The rows come from 4 hidden closed curves, with some noise, and rows from the same curve form a group. Each curve winds through 8 dimensions. The rows are also pushed far along 5 directions, which tell nothing about the answers.
In the rows, 128 means zero.
Some rows, each with its group after it:
[140 127 138 115 120 113 153 120 131 136 158 118 115  97 144 115 108 123] => Q
[135 150 150 114 116 104 155 125 168  97 196 101 124 119 110 134 103 139] => N
[153 149  99 137 164 100 120 155 209 128 159 121  94  92 202  98 131  63] => C
[140 121 138  98  98  68 150 141 161 128 142 172  76  22 138 100 113 102] => X
[ 98 127 121 125 136 169 106 168 150 139 134 106 130 165 172 127 140 160] => Q
[157 146 116 148 155 131 149 109 142 111  77 183  98 166 151 134 123  99] => X
[108 102 130 138 128 161 109 131  88 140 134  85 155 196 110 202 149 168] => Q
[135 137 113 159 164 129 153 120 123 119 123 157  98 145 163 155 140 144] => N
[143 155 162 127 115 139 124 101 150  83 206  90 176 169 115 109  98  76] => X
[107 113 139 113 120  84 161 147 119 146 140 139  75  38 125 147 119 129] => N
[104 159 109 114 129 136 115 139 177 125 170  91 122 144 163 106  93  88] => N
[101  79 108 126 145 169  89 146 110 147 107 138 170 142 105 153 173 186] => N
[ 94 122 140  98  74 133 125 119 115 135 136 105 121 125 114 138 142 146] => N
[126 133 130 110 111 136 130 131 115 144  96 104 129 140 107 132 124 121] => C
[122 138  74 134 158 134 116  97 106 140  93 140 151 114  98  99 123  79] => Q
[129 155 102 129 155 137 136 127 153 124 136 111 132 156 123 132 109 113] => Q
[137 110 122 136 142 157 100 141 136 129  85 149 149 171 135 128 147 155] => Q
[149 147 138 176 140 147 142 123 103  93 128 177 125 210 160 167 123 179] => X
[105 108 102  98  84 172  40 108 167 143 201  41 208 163 158  77 174 123] => Q
[143 132 130 136 139 107 145 131 132 112 107 155  88 118 123 138 129 117] => N
[117 113 114 142 143 135 104 137 159 122 153 138 108 137 188 138 155 114] => X
[117 126 119 126 129 147 123 107 110 154 112 101 152 125 133 103 141 143] => Q
[114 100 126  75  94 116 137 145 147 166  99 133 100  63 120 114 140 150] => Q
[126 128 121 121 117 148  91 163 161 129 136  92 148 168 131 137 156 162] => C
[141 107 155 143 147 129 133 121 123 132 123 120 136 146 136 146 120 157] => C
[123 119 107 143 163 155 131 127 110 129  77 192 105 144 161 127 127  98] => X
[ 89  95 126 120 103 161 119 106  53 150  94 137 147 132  95 148 168 156] => N
[170 143 128 150 161 105 151 131 126 122 136 128 131 107 117 131 125 103] => C
[140 116 133 112 112 130 140 165 118 139  80 145 123 132  84 167 154 200] => C
[ 86 118 128 110 116 106 130 194 161 146 149 104  57  93 167 171 135 151] => C
[159 143 153 156 161 136 185 121 109  92  81 200 110 185 104 175  98 181] => N
[109 123 128 108  96 120 120 166 164 138 175 115  97 105 181 131 136 165] => X
[133 130 163 127 118 138 139 165 194 113 154  96 107 213 162 200 136 233] => Q
[143 155 109 145 171 131 158 118 148 139 120 122 113 129 170 108 120 115] => N
[128 120 127 129 158 153 148 120 119 140  88 166 119 133 152 120 109 110] => N
[110 160 111  88  80 117 102  77 175 119 216  36 150 101 127  59 134  29] => X
[123 131 133 136 129 108 133 146 124 107 114 176 106 120 107 150 106 143] => N
[193 166 136 140 163  89 215 138 154 122  93 188  65  98 152 143  98 122] => C
[ 95 125 135 122  86 171  78 119 120 122 203  35 170 216 142 170 151 122] => C
[132 141 173 121 129 110 173 140 169 114 171  99  81 120 159 130  98 138] => X
[148 144 102 135 147 129 132 122 126 131 134 152 140  95 149  84 133  95] => C
[100  90  75 109 118 157  47 119 105 145 118 134 207  95  74  77 176 110] => Q
[159 145 134 135 132  86 148 151 148 113 167 117 107  90 120 140 127 107] => C
[114 109  89 129 155 132 105 128 152 142 129 124 120 126 152 134 148 125] => C
[ 75  87 169 101  50 125  95 133  91 126 184  65 149 115  73 169 177 173] => X
[146 114 128 143 177 119 159 134 148 123 126 159 112 120 133 156 126 156] => N
[106 111 119  97 123 139 124 173 123 149 104 116 128 117  82 152 130 161] => Q
[107 116 151 125 108 133 141 119  96 126 137 117 119 125 119 135 138 158] => X
[119 136 128 140 146 124 146 128 138 128 119 142 107 129 147 131 119 168] => C
[119 110 119 145 154 148 112 135 115 141 143 115 153 133 144 133 148 158] => Q
[148 141 153 170 133 136 131 133 109 106 133 123 133 196 147 163 136 171] => X
[127 166 129 152 131 123 137  92  91 117 157  88 153 135 113 111 111  82] => N
[102 115 135 109  82 137  83 132 129 113 157  79 149 156  93 144 162 138] => N
[149 165 112 154 156 121 160 100 106 122  98 149 126 128 118 123 120  94] => C
[139 118  81 134 144 171  89 128 127 147  65 178 152 163 162 101 156 102] => X
[105 141 101 106 102 126  84  99 179 151 210  33 152 103 190  61 136  85] => Q
[ 90 104 153  79  86 127 126 207 152 150 176  66  98 111 125 175 123 186] => Q
[123 117  97 146 137 161  85 122 122 148 131 100 161 164 166 122 178 132] => X
[115 125 106 119 129 136 125 150 149 149 145 119 101 125 181 143 141 114] => X
[123 140  97 146 145 127  91 129 162 107 162 128 135 153 157 119 122 110] => Q
[180 138 140 177 180 129 155  83 129 103 134 164 138 171 170 125 103 114] => C
[144 129 128 127 113 122 110  80 142 101 136 152 150 122 119  78 139  85] => X
[101 112 111 121 116 127 108 152  96 146 121 138 114  82 131 119 144 105] => C
[128 140 137 141 152 147 154 126 114 124 128 108 120 168 131 154 120 127] => N

New rows, each followed by its group:
[104 118 140 115 134 139 127 149 162 128 142 117  96 127 171 117 127 125] => X
[118 110  98 138 182 174 103 135 156 136  89 169 120 148 196  86 141 101] => X
[149 129 184 152 137 153 158 121  85  90 115 158 156 201  79 179 107 156] => X
[115 130 121 147 134  96 159 141  69 145  57 179  79  86 101 160 124 149] => N
[122 142 110 135 128 185  93 108 119 132 138  60 196 226 120 146 153 136] => C
[138 147 153 158 141  95 159 103 113 102 165 132 119 108 121 134 107 110] => Q
[117 133 141 128 153 148 133 154 199 115 166 107  91 165 206 129 117 131] => X
[149 125 130 125 151 111 146 113 171 120 157 126 130  95 129 111 134 115] => X
[ 96  74 146  81  72 133  76 146 122 141 112 129 150  79  83 104 164 128] => X
[128 120 128 143 157 116 125 150 161 128 155 136 101 105 187 123 126 111] => Q
[ 88 129 108 135 128 185  76 142 119 130 135 100 190 209 120 145 140 176] => N
[125 103 141 110  98 131  97 119 117 119 127 150 163 104  93 101 139 102] => X
[149 143 104 125 119 110 113 122 134 123 138 143 150  90 113  94 131  88] => X
[157 143 152 119 112 109 147  93 156 112 158 111 137 114 122  91 118  99] => X
[110  96 124 102 141 150 112 178 184 164 127 105 107 107 192 104 148 157] => X
[ 99 127 123 138  99 149  75 112  62 106 156 103 189 166  69 133 133 118] => Q
[109 120 147 103  80 112 138 136 115 148 152  70 113 104 109 155 149 141] => X
[117 115 101 104 133 151 103 136 147 135 102 159 137 114 131  88 133 120] => N
[136 139  82 140 166 150 127 117 122 152  59 155 134 138 141 113 145 103] => C
[120 112 102 144 133 158  78 145 131 147 129 103 153 159 171 121 179 158] => X
[153 136 142 161 141 124 130 108 119  93 149 143 148 160 115 152 135 122] => X
[162 150 169 126 127 100 154  89 151  92 162 125 133 102 112  76  90  57] => X
[100  82 142  81  84 138 103 148 102 169  95  89 145  96  78 138 160 130] => Q
[139 125 141 155 151 125 166 117  91 144  68 165 114 130 124 155 135 173] => N
[133 147 128 148 111 105 140  61  53 126  99 150 158  92  76  91 119  82] => N
[119 108 141  89 100 100 116 151 152 164 144  71 113  58 135 120 134  85] => C
[133 135 142 128 125  87 146  71 119 128 138 101 124  88 102 112  96  70] => C
[135 133 154 151 122 134 135 165 114 115 125 149 108 173 157 170 126 190] => X
[151 110 156 132 143 104 182 137 113 135 105 151  80 121 119 195 110 143] => Q
[112 161 157 138 110  85 161 138 119 105 180  79  98 117  89 174 109 141] => C
[117 118 154 130 118 106 149 131 136 115 155 132  79 114 148 161 134 139] => X
[ 83  84 138  93  83 168  79 145 105 153 113  89 168 142  88 146 179 148] => Q
[105  82 154 123 106 116 124 156  96 136 111 147 102  99 104 181 163 169] => X
[129 107 131 133 138 124 114 134 155 119 151 128 130 122 139 140 157 136] => X
[ 91  97 104  79 115 123 129 175 167 176 101 125  69  75 156 143 138 140] => Q
[154 126 117 150 116 112 126  89  29 135  96 165 175  81  64 109 140  86] => X
[127  82 138 114 143 151 131 188 142 174  86 117  96 152 167 204 156 188] => C
[117 135 101 149 133 163  98  67 107 114 165 118 173 160 154  79 151  94] => X
[119 132  97  98 140 137 130 148 159 149 119 119 116 107 133 108 115 102] => Q
[ 98  80 106 148 143 169  66 133  71 145  86 162 168 133 130 118 175 124] => Q
[158 162 143 130 104 120 147 111 137 106 143 127 132 167 124 138 111 109] => X
[157 133 151 113 139  92 173 132 190 120 181 116 106  78 137 127 112 126] => X
[124 124 138 109 112 108 162 130 126 144 109 118  85 100 118 150 137 133] => X
[136 121  97 142 160 157 110 104 134 124 106 167 165 143 129 102 156 110] => Q
[151 144 147 152 155 147 134 138 140 104 130 139 139 179 147 125 112 125] => Q
[118 138 140  89  72 106 127 139 151 116 142 110 114 109  90 135 127 121] => X
[ 95  96  60 116 140 146  58  82 117 169  87 125 159  87 144  60 156  35] => C
[183 181 137 141 139  90 192 105 141 105 155 146 109  99 132 111  95  88] => C
[ 85  83 143  87  63 148  68 207 120 170 120  82 134 117 132 147 167 170] => X
[121 108 141 120 101 128 108 160 108 147  94 128 118 121 129 139 147 133] => X
[111 135 115 129 110 118 122 109 115 138 114 136 123 111 133 114 133 120] => N
[128 114 141 136  96 123 121  85  35 112 129 124 179 135  24 160 147 139] => C
[124 133 126 131 133 139 134 125 140 131 158 114 122 131 173 107 129 138] => X
[ 77 103 122  85  71  82 111 126  81 146 146 124 120   6  56 109 121  81] => N
[118 116 105 123 149 152 112 166 141 138 137 127 127 144 152 136 125 137] => Q
[135 125 116 110 143 129 143 151 152 142 139 132 106 104 156 114 109 116] => Q
[115 124 136 131 121 150 113 160 122 126 174 101 140 148 152 135 137 160] => C
[157 168 113 139 166  95 162 107 211  87 212 128  98 125 170 121  96  99] => N
[120 125 150 112  86 138  92 133 128 117 147  87 168 151  91 119 137 135] => Q
[127 151  86 118 131 135 104 103 179 132 159  93 152 126 155  70 145 107] => N
[126 160 143 117 121 144 134 155 205 106 252  40 123 193 190 152 100 141] => Q
